There are 5 ways to turn a row about zero (a turn may also mirror it). The second row of each pair is the first, turned, with some noise. The first 45 pairs use one turn. New pairs use 2 turns, one after the other, and a turn may come again.
Some pairs, each with its turns in order after it:
17; 10; 8; 21; -20; 0; -24; -8
13; 0; 0; -25; -32; 4; -5; -6 => (3)

-15; 24; -19; -21; 0; 6; -7; 7
32; 22; 7; -13; 0; -6; 6; 11 => (4)

-17; -1; -7; 0; -10; -3; 18; 10
0; 9; 10; -11; -10; 3; -18; 13 => (4)

14; -1; -9; 15; 15; -18; 0; 4
6; 9; 0; -16; -6; -6; 4; 26 => (2)

-2; 7; 7; -17; -1; -3; 3; 12
-1; -15; -12; -1; 12; -10; -2; -6 => (3)

21; -2; 18; 23; 6; -23; -25; 17
-11; 27; -6; -24; -2; 23; -5; 28 => (2)

-6; -7; -3; -20; 18; 8; 21; 9
-11; 16; 22; -14; -3; -10; 17; 3 => (0)

-25; -7; 11; 10; -16; 0; 3; -14
-17; 8; -18; -10; 9; 15; -1; -7 => (1)

-25; -2; 6; 18; -2; 0; -22; -11
4; -22; 22; -4; 10; 19; 11; 7 => (4)

-11; 23; -10; -9; -8; 17; -10; -16
21; 3; 2; 1; -2; -2; 21; 24 => (4)

-17; 22; 25; -16; -18; 5; -7; -15
4; 17; 3; 7; 4; 32; 19; 27 => (4)

-8; -2; 12; -14; -21; 11; 19; 19
-2; -3; -21; 13; 30; 2; -6; -21 => (2)

-23; -8; 18; -25; -4; -9; -1; 13
-11; 12; 0; -1; 23; 6; 15; -30 => (2)

-23; -6; -4; 16; 4; 15; 14; -12
-10; 2; 0; 25; -3; -7; 24; 9 => (0)

-1; 2; -21; -5; 18; 0; 7; 12
-17; -2; -1; 0; 16; 5; 3; 16 => (3)

24; -6; 16; -6; -21; -13; -3; -14
35; 0; -2; -16; -3; -4; 3; -14 => (3)

-24; 20; -16; 22; -11; -10; 10; -1
-15; -27; -17; 4; 7; -4; 14; 21 => (0)

-17; 17; 3; -12; -20; 18; -22; -13
10; -20; 9; 22; 6; -24; -19; 5 => (0)

7; 17; -2; 15; 13; -1; -25; 4
-3; 6; -25; -2; 1; -11; -24; 0 => (0)

24; 1; 25; 11; -5; 4; -13; -25
27; -7; 18; -10; -22; 8; 12; -16 => (3)

18; 11; -8; -19; 1; 23; 15; 23
10; 30; -5; 16; -3; -29; -10; 4 => (4)

-6; -7; 10; 4; 8; 2; -14; 25
-8; -16; 18; 7; 4; 9; -8; -12 => (1)

10; 10; -19; -25; -24; 17; -5; -11
-6; 2; -15; -4; -37; -14; 15; 4 => (1)

-1; 25; -2; 5; 18; 18; 24; -12
-8; -12; -8; 20; -7; 24; 26; 8 => (3)

-16; -2; -12; -22; -10; 17; 20; 2
-2; 3; -15; 27; 10; -18; 6; 18 => (3)

23; -24; -15; 5; -14; -15; 25; -20
36; 2; -22; -22; 2; 5; 21; 8 => (1)

-15; 10; 16; -16; -15; 1; -8; 2
2; 22; 14; 4; 3; 17; 10; 12 => (4)

-15; 25; -25; 22; 14; 4; 20; 16
-23; 1; -22; -11; 13; -19; 20; 29 => (0)

16; -5; -16; -12; -9; -7; -13; 15
1; 3; 7; -14; 19; 15; -21; 2 => (0)

2; 7; -2; 25; 19; -13; 11; -23
-2; -27; -24; -9; 11; 8; -9; 6 => (4)

20; -21; -5; 9; -17; 4; 9; 7
14; 10; -1; 3; 21; 26; 12; -4 => (0)

-10; -25; -6; -1; -21; -16; 4; -24
4; 3; -28; -31; 0; 15; 3; 2 => (1)

-10; -16; -4; 20; 13; -12; 9; 23
13; 23; 5; -1; 23; -8; 3; 20 => (2)

15; -23; 2; -21; -4; -6; 11; 22
14; -14; 27; -25; -10; 5; 14; -2 => (1)

15; -6; -17; 22; -10; -20; -4; -8
-20; -19; -5; -25; 5; -14; 8; -4 => (4)

-6; -23; 14; 23; 9; -21; 5; 25
1; 30; 3; -4; 29; -3; 3; 25 => (2)

5; 18; 6; -1; -21; -20; 15; 25
-11; 1; 19; -1; 4; 15; 27; 24 => (1)

-20; 9; -7; 19; 22; 4; 13; 16
29; 17; -1; 17; 5; -2; 18; 8 => (2)

-25; -10; -6; 22; 20; 3; 15; 21
9; 13; 18; 13; 9; 32; -14; -16 => (1)

12; -11; 1; -7; -12; -11; 14; -15
-19; -17; -2; -7; 8; -15; 0; 5 => (2)

20; -22; 12; 11; -1; 3; 2; -23
-30; -2; 3; 5; -6; -13; -11; 18 => (2)

-18; 9; 19; -17; -1; -9; -5; -1
-7; -9; -6; 7; 2; -15; 5; -27 => (3)

9; 24; -12; -15; 21; -11; 8; -10
11; 21; 10; 2; -6; -20; -11; 26 => (1)

20; -9; 20; -13; -13; 16; 19; -7
34; 9; 16; -1; -1; 3; 15; -11 => (0)

21; -4; 25; -16; -23; -21; 6; -18
41; -1; -10; -7; 7; -6; 9; -27 => (3)

New pairs. What belongs after each?
9; 10; -15; 13; 1; -24; 14; 25
11; 7; -23; -23; -5; -23; -8; -9 => (2) (2)

10; 18; -15; -22; 10; -21; -17; -19
8; -28; -14; -4; -6; -30; 3; -11 => (4) (2)

-3; 18; 18; 7; -8; 25; 13; -18
-18; 14; -14; 9; 1; 22; 16; -12 => (1) (3)

-4; -2; -23; -15; 19; -24; 11; 21
-29; 13; 22; -18; -14; -1; -10; -9 => (0) (1)

19; -15; -1; 24; -8; 16; 9; 8
19; -7; -16; 15; -23; -14; 4; 10 => (0) (2)

-7; -10; -23; 2; -4; 10; -2; 18
-22; -8; -5; -8; 12; -9; -12; -6 => (3) (0)

14; 20; 13; 7; -25; 2; -1; -16
24; -2; 4; -4; 19; -17; 19; 7 => (1) (2)

21; 18; -21; -18; 6; 20; 11; 20
16; 3; 3; -6; 4; 34; -24; 25 => (2) (0)

-19; -4; -10; -2; 18; -20; -25; -22
6; 0; 25; 4; 18; 30; -21; -6 => (0) (2)

17; 9; 3; -6; -24; -1; -12; 25
-17; 1; 19; 5; -16; 9; -25; 4 => (1) (4)

13; 3; 21; -24; 7; -19; -23; 3
-17; 27; 8; -19; 22; 1; 11; -13 => (1) (2)

6; -7; 8; 10; 4; 3; -22; -19
-23; -12; -11; 5; 6; 9; 3; -5 => (3) (2)

-22; 20; 2; -1; 11; -17; -16; -10
-28; -3; -10; 4; 11; -15; -21; -5 => (1) (0)

24; 7; -20; 14; 7; 8; 12; -17
-3; -18; -19; -13; 5; 5; -5; 28 => (0) (3)

-6; -10; 16; -16; 25; -1; -18; 0
-22; 14; 18; -14; -7; 8; 8; -10 => (1) (2)

14; 6; -11; -7; -4; -4; -17; 6
-7; -6; -1; 0; 14; 17; 3; -13 => (1) (0)

7; -22; -16; -6; -11; -4; 20; 14
32; -15; -8; 8; -1; -7; 7; 17 => (1) (3)

14; 23; 25; 3; 1; -21; 19; -21
39; -6; 15; -12; -4; -25; -11; 5 => (4) (4)

-19; 8; 5; -24; 13; -3; 0; 17
-16; 8; -1; 9; 4; 27; 12; -16 => (1) (2)

-11; 7; -25; -18; -14; -13; 13; 6
12; -11; -22; 7; 12; 18; -12; -17 => (1) (2)

-11; -5; 23; 10; 16; -23; -20; 7
-30; 0; 21; 12; -16; 5; 10; -12 => (3) (2)

21; 21; 22; 25; 13; -25; 7; 1
23; 26; 24; 31; 1; -8; -3; 9 => (3) (0)

-20; -3; -3; -14; 10; -22; -8; 12
1; 8; 21; 4; -11; -3; 28; -4 => (3) (2)

-22; 14; 1; 22; -11; -10; -22; 14
-20; 32; 21; 0; 8; -3; -6; 1 => (0) (3)

-21; -7; -7; 6; -20; -25; -15; -18
0; 15; 23; 16; 15; -1; -28; 3 => (0) (2)

21; -20; -13; 0; 1; -16; -1; 14
0; 20; -4; 5; 2; -11; 19; -24 => (4) (3)

2; -9; -12; -18; 8; -13; -10; -5
-5; -2; 5; -21; -21; -9; 3; -1 => (3) (0)

-5; -12; 23; -11; 7; -6; -1; 1
9; -5; 6; 15; -2; 2; 23; -5 => (2) (2)

-13; 0; 10; -6; 22; 24; 0; 6
-4; -13; 1; -7; 5; 15; 27; 13 => (0) (2)

-7; -11; 17; -5; -25; 3; 6; -8
-18; -7; -12; -12; 12; -10; 18; -1 => (3) (4)

-10; 0; 17; -16; 16; -19; -19; -22
-5; -10; -29; 4; -13; 31; -3; 13 => (3) (4)

20; -19; 6; -7; 11; -15; 20; -7
12; -22; 32; 0; -4; 4; -5; -7 => (4) (2)

-14; 11; 23; -9; -17; 19; -11; -21
14; -14; 27; 0; 5; -2; 28; -10 => (1) (2)

23; -16; 3; -22; -1; -10; -13; 21
2; -9; -21; -9; -2; 18; 9; 28 => (4) (4)

-12; -16; 3; 18; 12; -4; 0; -23
-4; 11; -11; 9; 21; 16; 13; 10 => (2) (2)

-10; -21; -22; 11; 7; -22; 15; -23
-11; -10; 20; -13; 16; -10; -24; -28 => (4) (2)

-2; 7; -12; -21; 17; -13; -3; 5
5; -17; -7; -16; -4; -12; -14; -14 => (1) (3)

-25; 21; -21; 21; -12; -2; 5; 0
-20; -4; -8; 29; 2; -17; -11; -14 => (2) (4)

-7; -11; -5; 9; -18; -19; 5; -20
-4; 18; 16; -9; 14; -6; -6; 20 => (1) (0)

4; -24; 16; 3; 2; 12; -8; -15
23; -13; 0; -6; -8; 9; -6; -17 => (3) (3)

2; -3; 24; -25; 20; -10; -1; -22
4; 2; 2; -21; -14; 23; -13; 28 => (2) (4)

15; 22; 13; 24; 1; 15; 16; 3
30; 12; 7; 2; -11; -1; 8; 23 => (0) (1)

6; -22; 8; 23; -19; -18; -7; 25
21; 3; 6; -8; -5; 1; 0; -44 => (1) (1)

-4; 16; 10; 22; -15; -5; 4; 7
-17; 10; -8; 4; 2; -10; 20; 6 => (1) (0)

-25; -11; 4; -12; -18; 8; -6; -4
-7; -19; -21; -4; -9; 16; -5; 4 => (3) (0)

11; -21; 5; 6; -3; 15; 2; 23
20; -8; -26; 7; 5; 6; -2; 13 => (0) (4)

-25; 2; -25; -13; -24; 13; -5; -1
-20; 15; -32; -14; 9; 10; -10; -10 => (3) (3)

4; -22; -25; 18; 1; -15; -16; 4
11; 28; 2; 13; 23; 15; -11; -1 => (1) (0)

22; -20; -6; 19; 4; 8; 10; 19
-7; 24; 11; -5; 1; -1; -5; -31 => (4) (3)

13; 20; -5; -15; -8; -8; -16; 16
-1; 9; -3; -1; 35; 10; -4; 1 => (1) (2)

1; -19; 7; 8; 8; 5; -5; -17
-10; -20; -11; 1; 1; -8; 1; -13 => (2) (0)

12; -1; 24; -3; -5; -21; 21; -17
-12; -19; -4; 5; 34; 10; 12; 2 => (1) (3)

-18; -15; 10; -8; -20; 5; -7; 13
-10; 14; -11; -16; -10; 0; -6; -22 => (1) (1)

9; 8; -23; -9; -19; -20; 22; 24
18; 31; -1; -23; 5; 18; 19; 1 => (4) (4)

25; 2; 0; -25; -22; 5; 11; -16
-5; -1; 40; -9; 10; -13; -3; -10 => (2) (2)

-12; 6; 0; 8; -4; -1; 25; 16
3; -12; -18; 0; 5; -19; -14; -12 => (2) (4)

22; -18; 8; -6; 21; 24; 19; -18
-7; -7; -25; 21; 16; 30; 2; 20 => (4) (0)

25; 2; 4; -17; -22; -3; -20; -5
15; 2; 24; 0; -26; 11; 21; 0 => (2) (4)

-18; 9; -15; -16; -25; -19; -14; 4
17; 4; -15; -39; -7; 4; 7; 2 => (3) (4)

19; 8; -17; 6; 14; 7; 25; -16
4; -12; -27; -17; -13; 2; 1; 25 => (1) (2)

